The first 6 rows are patterns. Each new row is the sum of 2 different patterns, raised or lowered, with some noise. Before adding, each is slid sideways (what falls off one end comes back at the other) and multiplied by a number that may be negative. Names go in the order of the patterns.
Some rows, each with the names of its patterns after it:
[ 26  24  14 -13   6   4  -2  19 -18  13 -12  11  22 -17 -30  -6  -8  -3
  21  24  10  24 -18  32  -3 -11 -31  -8 -22  -5  -6  -4  -2  28  31   9
 -17  30   6  19  21  -1]
J_735
[-22 -14 -23  -2   8 -23  16   4 -16   9   9   7  -2  -6  -5  27 -27  17
 -24  -4  12   5  22  -9  12 -10  15  22  31  -7 -32  26 -29  19  -5 -12
  25 -20 -23  -6  12  17]
J_443
[  3   5  18 -24   2  21 -25  -5  26  30  18  19  24  26 -19 -20 -26   0
  -7 -26   7  28  25 -24  -9 -26  21 -12  -5  -9 -10  28  15 -25  10  -2
  23  29  12  25  12 -13]
J_39
[ 25 -10  18  23  14  -1 -29  11  -6 -12  24  15  18  18  -6 -21 -29 -24
  26   3   2  -7  15 -19  28  29  -7 -16   7 -18   8 -18 -17 -11 -18 -31
  18  19   1 -26  29   6]
J_769
[-10  -1 -30 -12  10  -2 -27  23 -32  25 -11  -9   7  16  27   3 -18  12
  28  15  15  14  32  -3 -11  -4 -21  29  22 -22   5  15 -14 -31  23  -9
  11 -17  14 -30 -11 -26]
J_511
[-20   7   5  15  29  27  -4 -25 -20 -29 -14  26 -23  -9 -16 -29 -20   5
  10  30 -16 -21 -24  -8  19 -30  20  28 -14  28 -23 -19  12  14  -4   2
 -30 -26  31  -7   9  25]
J_977

New rows. What belongs after each?
[ 62 -11  44  49  29  39  30  -5  16  48  39  24  26   7  65  40  45  60
  43  20  20  42  71  27  24  -5  26  -1   2  38  16  47  13  15  27  16
  24  39   5  23  31  48]
J_769 J_977
[ 18  19  19 -16  41 -13 -20 -33  -9  -2 -32 -17  34  23   2  32 -12  53
  -5 -17   0  41  43  31 -21  30  39  30  31   5  30  24  -6   8 -24  18
  22 -26   4  35  -6 -21]
J_39 J_511
[-13  13  31 -12   5 -13 -21 -40   8  -2 -22 -17 -16 -30  -3 -52 -52 -18
 -51 -28  16   8 -29  30 -62  39 -29 -32 -36  -7  -7 -14 -38  -5  10  27
  32   8  -2  13 -18  -1]
J_735 J_511
[-28 -28 -14 -29 -33 -29  -2 -10  -9 -45  28 -31  -2   6 -21 -32 -51 -13
 -35 -16 -42 -22 -31  10  17 -32  33 -35 -26 -14 -22  13  28 -20 -17 -27
  14   6  -9 -18  -8   3]
J_443 J_39
[ 26  -9 -22 -37 -28  22 -26  23  17 -26  26 -38 -27  11  -4 -17 -15 -33
 -29  20 -32  14   2 -13   1 -12   1   3  20 -20 -24 -36 -47 -39  18 -10
 -31  -6 -44 -23   2 -18]
J_443 J_977
[ 16  32  45  16  -5  11  28  29 -35 -32 -17  28 -10 -16   7  -5  -3  -8
  -4   3  22   0   3  39 -32  45 -25  19  12  -5  51  29  26   9  26  12
  18  -6 -42  53 -47  33]
J_735 J_443
[-57 -20 -57   1  11 -14 -16 -35 -25   6   7 -57  -1 -46 -62  -1 -16 -31
 -22 -50 -32  -5   8   7  25 -22 -57  -3   3 -27   1 -19 -17 -40 -62 -15
  -3  17 -19 -31  13 -52]
J_769 J_977
[  2 -17 -46 -57 -18 -21 -26  -2 -44 -52 -15 -58 -36 -46 -22 -30 -38 -42
 -25  11 -31 -29  -9 -37  15   2   3   7  -7 -41 -64 -20 -46 -13 -30  -4
   1  25 -17 -15 -40 -35]
J_735 J_769
[ -1 -61  -3  -8 -18 -29 -58 -23   0 -15 -22 -50 -31 -51 -50 -23 -28 -39
 -36 -37  -6 -24 -59  10 -39 -27 -43 -50 -43 -60 -37 -22  -9 -22 -47 -47
  -5  -6 -66 -24 -27 -18]
J_443 J_39
[-40 -24 -28 -39 -37  15 -14 -25 -42 -52 -11  -5 -48 -19 -48 -55   1  11
 -56  -6 -43 -29   7 -19 -11  -9 -67 -67 -27  17 -40 -10 -42 -38 -29 -43
 -28  -5  17 -40 -28 -39]
J_769 J_977
[ 10  -5  -7 -28  26  17  -4   3   7   5 -18   1  -7   5 -30  -2   4  33
  24  42  24  -5   7   7 -10 -26  10   2 -31   6   1 -15  19 -17  -3   4
  18  13  19  -2 -22  19]
J_735 J_769
[ 56  42  39   4  41  45  47   0  32  57  11  43 -25  36  20   5  22   8
  34  49   4 -20 -15 -14  27  -6  20  22  33  18  17  23  28   0   9  18
  47 -16  13   0  18 -15]
J_769 J_511
[-35  -5  -8  -2  -5   0 -32 -40 -13 -36 -37 -31  24  12  18   2 -10  35
 -14 -10 -26   2  18  46 -11  17   6 -11 -10 -29 -29  34 -31   8 -10   2
  -1  -2  -1  13   0   1]
J_735 J_39
[ 37  41 -21  34   1  39  55  12  13  20  -1  15  35  49  -1  33  20  15
   5  29  18  24  16  35  31  -7  -8  11  35  13 -21  39  44  50   5   3
   8  52  12  -2   9   7]
J_735 J_39
[ 22  -5  20  -5 -17 -10 -11   1  21  16   7   5 -43 -15  15  -8 -20   4
 -46 -40  10  19  12   3 -22   0  10  20  -4  38   1 -26  16   8 -41   2
 -15   4 -16 -45 -30  18]
J_769 J_977
[-50 -46 -27 -11 -40 -38  11 -38 -44 -57 -30 -54 -28 -42   3  -5  -2 -10
 -13 -11 -31 -34 -62  11 -36   0 -40 -24 -36 -38 -24 -37 -48 -26 -46 -37
 -56 -67 -37 -43 -34  -3]
J_39 J_511
[-17   0  11 -22 -32   2  10  15  13 -27 -16 -29 -32 -10  -2 -31 -16 -23
  -8  -1  21   8  16   2 -29 -13 -20  -5  23 -17 -17 -28 -45   3 -11  -7
 -11 -15   7 -26 -30 -11]
J_735 J_977
[ 16 -14 -48  42  16  37   1  -2   9 -23 -43  10 -23   0  15   5 -10 -12
  24   6  51 -36   6   4  -4  52   4 -17   3   4  -9  23  41  54  30   8
 -22   9  39  42  12  28]
J_511 J_977
[ 35  -8 -20  18 -26  -1 -16   8  -3  -8 -14  11  44   1   0  32   0  49
  28  33  42  26  -3 -29  15 -10  14  11  26  39  52  16   8 -12  -6  38
  19  -8 -17  19   8  17]
J_735 J_769
[ 29  12  35  57  16  18   2   3  22  52  38  37   6  37  20   1  19  -3
  48  18  24  -8  26  22  34  25 -24  19  19 -12  16   2   1  -3 -25  -2
  25  38  45  19  14  11]
J_511 J_977
[  8  20  36  30  19  31  11  10   9   3   4  31  16  17   7  34  19 -10
 -21  -1   9  25  52  49   6  34  -3  49   3  17 -29 -10   1  20   8  22
   6  50  52  30  12  59]
J_735 J_769
[-39 -39 -44  -3  -3 -57  -3 -19 -13   8  -4   5 -12 -34 -21   1 -26 -26
 -35  -8 -33 -19  16  -2   2 -12   8  16 -14 -40 -61  -2 -47 -28 -19  -8
  20 -52 -43 -46   3 -18]
J_443 J_39
[ -7 -20 -37 -28   0 -30 -40 -21  -4 -13 -11   9  12 -36 -25 -59  -4 -33
 -54 -37  -3 -15 -46 -37 -49  -6 -19  -9 -29 -44  17 -10 -33  -1 -24  14
  16  -5  -9 -10 -31 -21]
J_735 J_39
[ -2   7  13  -6   7  26  -1   1  25  18  52  29  40  -6  13  44  60  46
  43  22  -4 -18  22  13  55  -3  14  50  41  11  52   9  43  38  17 -14
  -6  15  57  11  -4   6]
J_735 J_977
[ -6 -11   5 -19  31   6 -29 -28  12   1  36   5 -22   5  -5 -17  -4 -18
   6 -23 -26 -39 -18   7  -2  11  15 -27  12  -8  27  20   1   7  -8 -43
  -9   3   5 -13 -32  34]
J_39 J_977
[-45  -4   2 -34   2   8  -6 -48 -54 -25 -16 -13 -45 -28  10 -25 -48 -19
 -54 -18 -42 -26 -30 -27 -33   5 -60  -1 -23 -22 -10 -38  -5 -28 -30 -38
 -46 -40 -38  -1 -35 -22]
J_443 J_39
[-30 -17  -1 -21 -61  -9 -13 -20 -17 -72 -58  15 -40 -19 -29 -65 -34 -44
 -27   5 -12 -34 -60 -19 -47 -55  14 -38 -56 -63 -60 -58 -44 -44  10 -20
 -17 -44 -26   7 -51 -37]
J_39 J_977
[-32  -3  43 -36  41 -30  -3   8 -34  -2  47  32  -5 -36  54  24  50   1
  17  50   3   3  -6   9  -9 -10  29  25  31  -3  27 -30   2 -11  21   6
 -14  10   9  -3  20  13]
J_443 J_769
[ 29 -22   2  -2 -29  29 -13   9 -16 -33  -1  30  21  21  22  -7 -33   4
 -13  26  -5  17   9  22 -10  29  18  23  12  -8  -5 -35 -22  23 -38   9
  -1 -23  -3 -15 -19   9]
J_735 J_977
[ 22  20  48   7 -20  -6  19  -4 -28  28  24  37 -18  10 -29  20 -14   0
   2 -14  24  29  -9   4  23   9  47  14  24  25  11  29  17  15   1  28
  35   0  16  50  32  18]
J_39 J_511
[ 21  45  38  -3   2  19  29  -1  34  52   7  30  28  61  31  29  17  35
 -10   0  -4  16  12  16  44  47  29  19  13  11  47   7  32  28  19  31
  37   2  23  29  27  50]
J_735 J_39
[ -5   6 -14  -4  -8 -24 -44 -44 -14 -34 -28  -5  14  -6 -18 -19   8 -17
 -50 -38  15  -4  -5 -16 -21   8  -9  -9 -30 -16  25 -17 -20 -21 -17 -12
 -21 -12  16 -16 -20 -28]
J_39 J_511
[-38   3 -63 -23 -12 -30 -20 -16 -38 -45  -9 -35   6 -33 -24 -43 -24  -4
  -4  13 -38 -31 -46 -30 -16  23 -47 -60 -12 -71 -20 -26 -30  18 -54 -61
 -47 -22   5 -65 -23 -26]
J_443 J_977
[ 27  -7 -31  50  11  36  12  13  36  22  15  -3  33   0 -16  16   3  16
  39 -11 -17 -28 -31  18  14  14  18  11 -23  20  30  11 -24  22   6   9
   6 -22 -14  -2 -13  21]
J_769 J_977
[  2 -30  19 -17  25 -17  -9  29 -28 -21  12  28  23  -5   6   1 -15  -8
 -35  13  -5 -27  12  23  21 -16 -10 -19  31 -26   5 -26  -9  27  14  -3
   1   5   9  25  23  37]
J_443 J_39
[ 20  19   6  -1 -38 -23  14  14 -39  -8 -22 -23 -13 -13  -8  -4  33 -19
 -11  26 -12  11   5  39 -16  -4  13  49   1  36  19   6  -6  -2   7  30
 -27  11  38  18  39   9]
J_735 J_511
[ 19  15 -10 -21   0 -37  35  28 -26 -15   9 -31 -27  -4 -28  -6 -34 -17
 -20  -5 -27 -32  10 -25  -2  -6   5 -11  18 -32  -9  -8 -18 -13  18  21
   7 -10  -4   0 -18 -14]
J_769 J_511
[  1  22 -51 -48 -15 -40 -23 -11 -31  13 -41 -47  -9  -8 -18 -45 -17 -65
  -7 -38 -37  -6 -29 -49 -40 -20  -8 -37 -52 -42 -15 -60 -36 -46 -24 -13
  -5 -29 -50   0 -40 -27]
J_443 J_511
[-25  49  66 -22  50  15  16   7  13  33  51  12  19 -21  30  10  34  20
 -10  33  11  11  12  26 -13  32  11  17  31   7  65   9  27  34  29  25
  10  37  30  27  -3  -6]
J_443 J_511
[ -8  47  36  19 -15 -21  17 -25   9  26  21  56   0   4  33  20  10 -21
  24   6  34   5   8  33  27  12  -1   9  43   6  13  -4  13 -15  10 -12
  20  23  17  20  28  24]
J_443 J_39
[ 27  16  17  47  15  19  -3   7  26 -14  16  42  24  -8   1   0  33  10
  -6  30  -4  50  26 -10  17  -3  36  22  30  19   5 -16  20  39   7  20
   0  34   6  -7  47  49]
J_443 J_39
[-5  7 30 14 50 -1  5 13 -8 11 44 33 47  8 34 14  9 63 16 23 27  8 34 -4
 -4 54 59 50 31 17 33 45  6 18 69 27 57 16 52 53 53 37]
J_39 J_977
[ -8  -8 -34   0 -37 -15 -23 -22  16 -30  -3 -38 -24  -6  -4 -32 -39   2
 -47 -13  -9 -29  -9 -19 -38 -39 -23 -13 -46 -45 -55  -8   4 -21  -2 -10
 -15 -13 -26 -26  -6 -19]
J_443 J_39
[-32  19  -2  -8  33 -28 -10 -13  18  26 -28 -29 -24  -7   6  -6  26   8
   3  -7  28   3  -9 -22 -12   8 -24  10 -22  -4  28  23  22 -20  28  -6
  23  32  25  13 -10  28]
J_735 J_443
[  9  35  26  24  10  48  31  -3  45  -3  56  -1 -11  26 -26  17  29   0
  29   4 -15 -36  31   9   2   8  25 -30   8  -9   3   7 -23  -4  43 -13
  -2  11 -21  44   4  20]
J_443 J_511
[-20  19 -14  -6  -5  46  -8   0 -27  16 -34  28  -6   9  -4 -18   2  20
   1   0   4  -5  32 -12  -1  17   6 -10 -31 -27  21 -21 -41  -2 -10  -7
 -22  -6 -11 -20  -1 -13]
J_769 J_511
[ 24  25  17  16  22  15  29   0  29  -4   5  49  18 -12  15  14  35  38
  -1  56   8  27  22   8  21 -22  23  18   5  -1  11   7  33  53  13  54
 -15   5   6  -5  27  14]
J_443 J_39
[ 59  13 -16   2   1 -14 -11  36  28   4 -20   1 -21  15 -33  17  35 -25
  22   1  -5  -2  43 -20  34 -22 -17  42  17  39  31 -20  27  37  34  46
  43  35 -11 -14 -16 -17]
J_511 J_977
[ -7  10   1   4 -21 -24  14  31   8  12 -21   5  -3   1  31  13 -21 -27
 -19  10 -24   1  -4   0 -30 -36 -17  12   7   4  22   4  -8 -29 -26  -7
  11  15  25   2 -39  15]
J_769 J_977
[ 29  12 -18  -9  -9 -40   6  49  45  43  31  -4  45   0   5  13  24  -5
 -24 -22  43  41  10   6 -34  50 -24 -26  11 -30  50  35 -25  -1   3  20
  54  40  -9  21 -14 -20]
J_39 J_977
[ 14  39  25  -4  56 -10  -1 -21  10   7  22  -1 -16 -12  13  25  33 -28
  29  -1   5  13   7  39  52  10 -25  -6   3  20   3   4  43 -17  38  12
 -25 -12   9  -6   5   5]
J_735 J_977
[ 41  34  -3  -2  21  -9  26 -24  18  48  40  19   1  11  22  21  32  42
   1  10  53 -28  42   6  23  63   6  12  20  19  36   1  16 -23  14  40
 -23  27  41  26  37  38]
J_443 J_39
[ 11  13   6   3   9 -24   4 -35  27 -52 -16 -17   4   1 -34  -6 -16  28
   4  27  -8 -56   7 -49  -5 -10  -7  37 -13 -49 -17   2  12 -42  -8 -50
 -30   3 -20   4  10 -28]
J_443 J_769
[ 25  54  23   1 -27  37  10   8  34  27  52  15  17 -23  32   3   1  21
 -16  43  10   0  39  -7  -2  25  10  25  35  22  18  35   6  21   9  16
 -36  -1   8  29  19  19]
J_735 J_39
[ -4  15 -20   8 -14  14   2  -8  -5  44  -8  25   8 -21 -17 -23  -7   8
 -14  -5  -6   1  13  44 -12  28 -10   7  -9 -38  12  31 -16 -10 -25   5
  12   1 -14 -16  29 -16]
J_735 J_443
[23 24  1 45 27 24 14 28  4 49 13 34 32 29 52 53 -3 20 27 57 24 28 26 36
  7 12 21 38 30 20 44 17  7 33 29 26 40 54 57 30 -4  8]
J_39 J_769
